The groups are shells around one centre, one inside the other: the same stretched ball of 5 dimensions in 7 sizes.
In the rows, zero is written as 128.
Some rows, each with its group after it:
[ 92 172 133 109 120 154 177 104 127 180 147  93 170 138  84 177 150 121
  85 129 100] : J_497
[102 158 137 113 108 162 165  90 130 170 146 105 159 137  73 161 148 121
  79 119 105] : J_29
[100 156 154 105 111 164 154 102 120 165 141  98 146 130  87 163 152 119
  79 110 108] : J_29
[102 155 159 113 115 158 157  94 119 171 129  97 141 132  93 174 140 131
  80 122 103] : J_523
[118 138 159 126 118 160 146  81 132 181 137 107 139 131  77 168 137 131
  88 125 110] : J_29
[112 142 120 152 112 134 158  69 117 189 158 111 154 130  66 156 120 103
  75 129 103] : J_485
[ 91 169 125 104 116 160 169 113 128 175 168  95 177 135  73 161 165 101
  85 112 108] : J_545
[111 142 123 148 101 138 157  65 113 177 150 114 146 130  68 149 118 106
  66 123 101] : J_485
[ 93 170 158  89 120 172 167 114 133 169 136  91 160 138  91 180 165 134
  90 120 105] : J_497
[101 153 113 140 114 136 163  87 115 188 169 103 166 129  69 156 133  93
  77 123 104] : J_298
[117 146 132 134 116 155 164  71 142 188 149 113 162 140  59 165 135 127
  88 135 105] : J_298
[112 149 165 115 124 164 154  91 135 181 130 100 144 135  84 180 144 141
  92 130 107] : J_485
[104 149 117 138 110 139 159  85 115 183 168 106 161 128  68 151 134  93
  75 118 106] : J_29
[113 140 110 162 106 128 161  58 115 189 160 116 154 131  61 150 111  99
  69 131 100] : J_545
[108 149 116 146 116 136 164  76 122 193 163 107 164 132  65 161 127 103
  80 132 103] : J_29
[ 87 173 149  93 120 163 168 119 122 170 143  87 162 134  94 177 162 120
  85 117 104] : J_485
[115 147 151 127 140 153 155  97 141 205 154  96 162 132  75 185 146 126
 107 139 111] : J_298
[116 145 139 136 110 152 163  64 135 181 135 114 149 139  67 167 125 134
  81 136 101] : J_298
[109 152 172 107 140 165 151 111 137 192 140  88 151 131  91 191 157 137
 106 131 112] : J_523
[115 144 157 130 140 150 151  95 134 204 148  94 153 129  82 187 140 128
 104 139 110] : J_298
[103 157 167 108 142 158 153 117 130 194 144  84 154 128  96 192 156 129
 104 130 110] : J_387
[107 153 169 110 141 161 152 112 134 194 142  87 153 130  92 192 155 134
 106 132 111] : J_523
[113 141 145 129 103 157 151  73 124 169 139 113 140 132  72 154 132 122
  74 118 107] : J_387
[ 88 174 157  93 131 162 167 125 124 180 142  81 162 133 100 189 163 126
  94 124 104] : J_497
[105 155 131 136 124 140 167  85 124 194 149  99 161 134  78 176 130 118
  86 137 100] : J_497
[ 98 156 129 125  93 149 162  79 108 159 142 109 146 132  79 148 131 108
  60 111 100] : J_545
[118 143 148 137 127 150 159  75 138 195 138 105 151 136  73 180 129 137
  94 143 104] : J_485
[101 160 123 129 116 145 173  85 127 185 152 102 167 138  72 169 136 116
  82 133 100] : J_29
[100 149 122 132  96 144 155  82 106 166 159 109 150 127  73 141 133  92
  62 106 105] : J_545
[117 144 160 119 119 166 153  82 139 179 132 107 144 136  76 173 142 140
  90 129 109] : J_387
[109 148 164 110 119 167 150  96 131 174 136 100 143 132  84 171 150 131
  88 119 110] : J_523
[109 147 117 137 105 147 160  76 125 179 165 113 162 133  58 147 136  99
  75 118 107] : J_497
[104 162 156 106 129 166 168 101 142 185 136  95 161 140  83 187 153 141
  98 135 105] : J_387
[122 128 125 164 103 132 148  52 113 184 150 120 138 127  63 146 107 105
  67 126 104] : J_545
[118 139 141 144 133 142 151  84 131 205 158 101 155 128  72 175 132 116
  97 137 109] : J_298
[104 148 114 146  98 134 161  70 107 174 156 112 151 129  70 146 120  96
  62 119 100] : J_387
[105 158 138 116 112 161 168  86 136 175 143 106 161 140  71 167 145 128
  83 127 104] : J_523
[106 144 129 142  97 140 155  68 106 168 143 113 139 129  76 148 119 107
  61 117 100] : J_497
[116 141 153 138 131 145 151  84 128 198 143 100 146 129  81 180 130 126
  94 137 107] : J_485
[130 130 134 155 112 147 156  49 140 191 142 123 147 138  54 161 115 131
  83 141 105] : J_545
[ 95 157 141 120 105 147 158  93 104 166 141  99 143 128  91 160 136 109
  67 113 101] : J_387
[103 163 136 117 127 156 172  97 140 190 150  97 172 140  74 181 149 127
  95 136 104] : J_523

New rows, each followed by its group:
[ 93 173 143  99 123 164 176 110 135 178 143  91 171 140  84 182 159 129
  91 128 102] : J_497
[ 95 170 138 103 124 161 174 109 135 182 152  93 174 139  79 178 160 122
  92 127 105] : J_29
[103 147 116 143 109 134 155  83 108 183 169 106 157 125  70 148 130  87
  71 116 106] : J_545
[101 156 117 139 120 135 167  89 119 193 165 100 168 131  72 166 133 100
  82 130 102] : J_497
[113 143 125 139 122 146 155  85 131 195 171 106 165 130  61 159 140 101
  89 125 111] : J_545
[112 143 126 151 123 132 157  77 119 199 159 104 156 128  72 166 123 106
  84 134 104] : J_497
[114 149 154 124 141 156 158  96 144 203 148  95 162 135  77 189 147 134
 107 142 109] : J_298
[ 97 157 116 129 108 142 164  92 113 178 166 103 165 129  72 152 140  92
  72 115 104] : J_485
[ 94 158 157 106 118 156 151 112 109 171 143  90 144 124  98 169 151 112
  80 110 107] : J_523
[104 149 113 144 104 136 162  75 112 179 162 110 158 130  67 148 126  95
  68 120 102] : J_29
[106 146 135 125 103 154 152  85 117 169 153 109 148 129  73 148 140 105
  72 110 108] : J_387
[127 133 162 133 128 160 147  76 144 194 138 108 143 134  70 177 136 140
  99 137 112] : J_497
[118 138 121 153 104 140 158  58 124 184 153 119 151 133  59 150 117 110
  72 129 103] : J_485
[132 124 137 160 109 144 147  47 132 189 142 124 138 133  57 155 111 125
  79 135 106] : J_545
[125 129 132 160 111 138 151  52 125 190 146 119 141 131  62 157 111 119
  77 135 104] : J_29
[102 150 119 140 113 136 158  87 110 185 167 103 159 126  73 154 132  91
  74 119 105] : J_298
[ 96 161 155 100 111 165 158 106 120 164 137  96 147 132  91 167 154 123
  79 112 106] : J_29
[ 98 169 154  98 136 166 171 115 143 189 143  87 170 139  86 192 163 136
 104 134 106] : J_545
[110 148 166 112 138 162 146 110 135 193 149  91 152 128  86 183 156 126
 104 126 115] : J_298
[102 158 117 124 110 152 169  88 131 180 165 107 173 137  62 155 147 104
  81 121 106] : J_387
[103 150 141 123  99 153 154  82 112 163 140 108 141 130  81 152 134 113
  66 112 104] : J_298
[107 154 121 136 129 142 166  91 132 201 169 100 175 133  66 171 141 106
  94 135 106] : J_497
[119 138 147 132 128 155 148  86 138 196 157 105 155 130  67 169 142 119
  97 129 113] : J_387
[107 150 131 126 127 151 156 100 131 194 172  99 169 129  68 165 151 102
  94 122 112] : J_545
[110 153 142 123 115 158 165  79 136 180 137 107 155 139  72 171 137 133
  85 133 103] : J_485
[114 146 133 143 116 143 164  68 130 189 141 109 153 137  70 170 122 127
  82 139 100] : J_29
[113 144 147 123 125 158 148  95 133 188 158 102 155 129  72 166 149 114
  94 121 114] : J_387
[112 147 148 122 132 157 153  99 137 195 158  98 161 131  73 174 151 118
 100 128 113] : J_29
[ 91 170 153  93 117 168 166 113 126 167 139  91 158 135  91 175 161 126
  85 116 105] : J_29
[119 135 158 128 116 159 141  82 128 180 143 108 137 128  75 161 138 123
  86 119 113] : J_545
[111 149 159 116 119 164 156  87 135 178 131 103 145 136  81 175 142 139
  89 129 106] : J_485
[106 158 134 124 118 154 171  84 136 184 145 104 164 140  71 173 140 128
  87 135 102] : J_485
[103 162 137 117 134 155 171 102 142 197 155  94 175 138  74 184 152 125
 101 138 105] : J_387
[ 88 166 129 110 102 151 165 103 107 162 153  97 157 130  86 154 148  99
  67 107 102] : J_523
[ 87 168 135 108 115 150 163 113 109 172 156  90 161 128  91 165 153 100
  77 111 104] : J_485
[ 98 156 136 110 110 160 157 103 122 170 161 101 160 130  75 154 156 102
  79 107 110] : J_545
[117 147 148 130 133 155 160  85 144 199 147 102 160 137  70 182 140 134
 101 141 108] : J_485
[ 91 168 163  90 128 167 158 127 124 175 144  83 157 130  99 182 167 122
  94 115 109] : J_485
[101 153 152 105 117 165 150 109 124 172 154  97 153 128  82 162 160 111
  86 108 113] : J_545
[ 94 161 165 100 116 162 155 110 114 166 130  90 141 129 102 175 151 126
  80 114 105] : J_497
[124 140 158 132 137 158 155  81 149 203 140 103 153 136  71 187 138 143
 106 145 109] : J_497
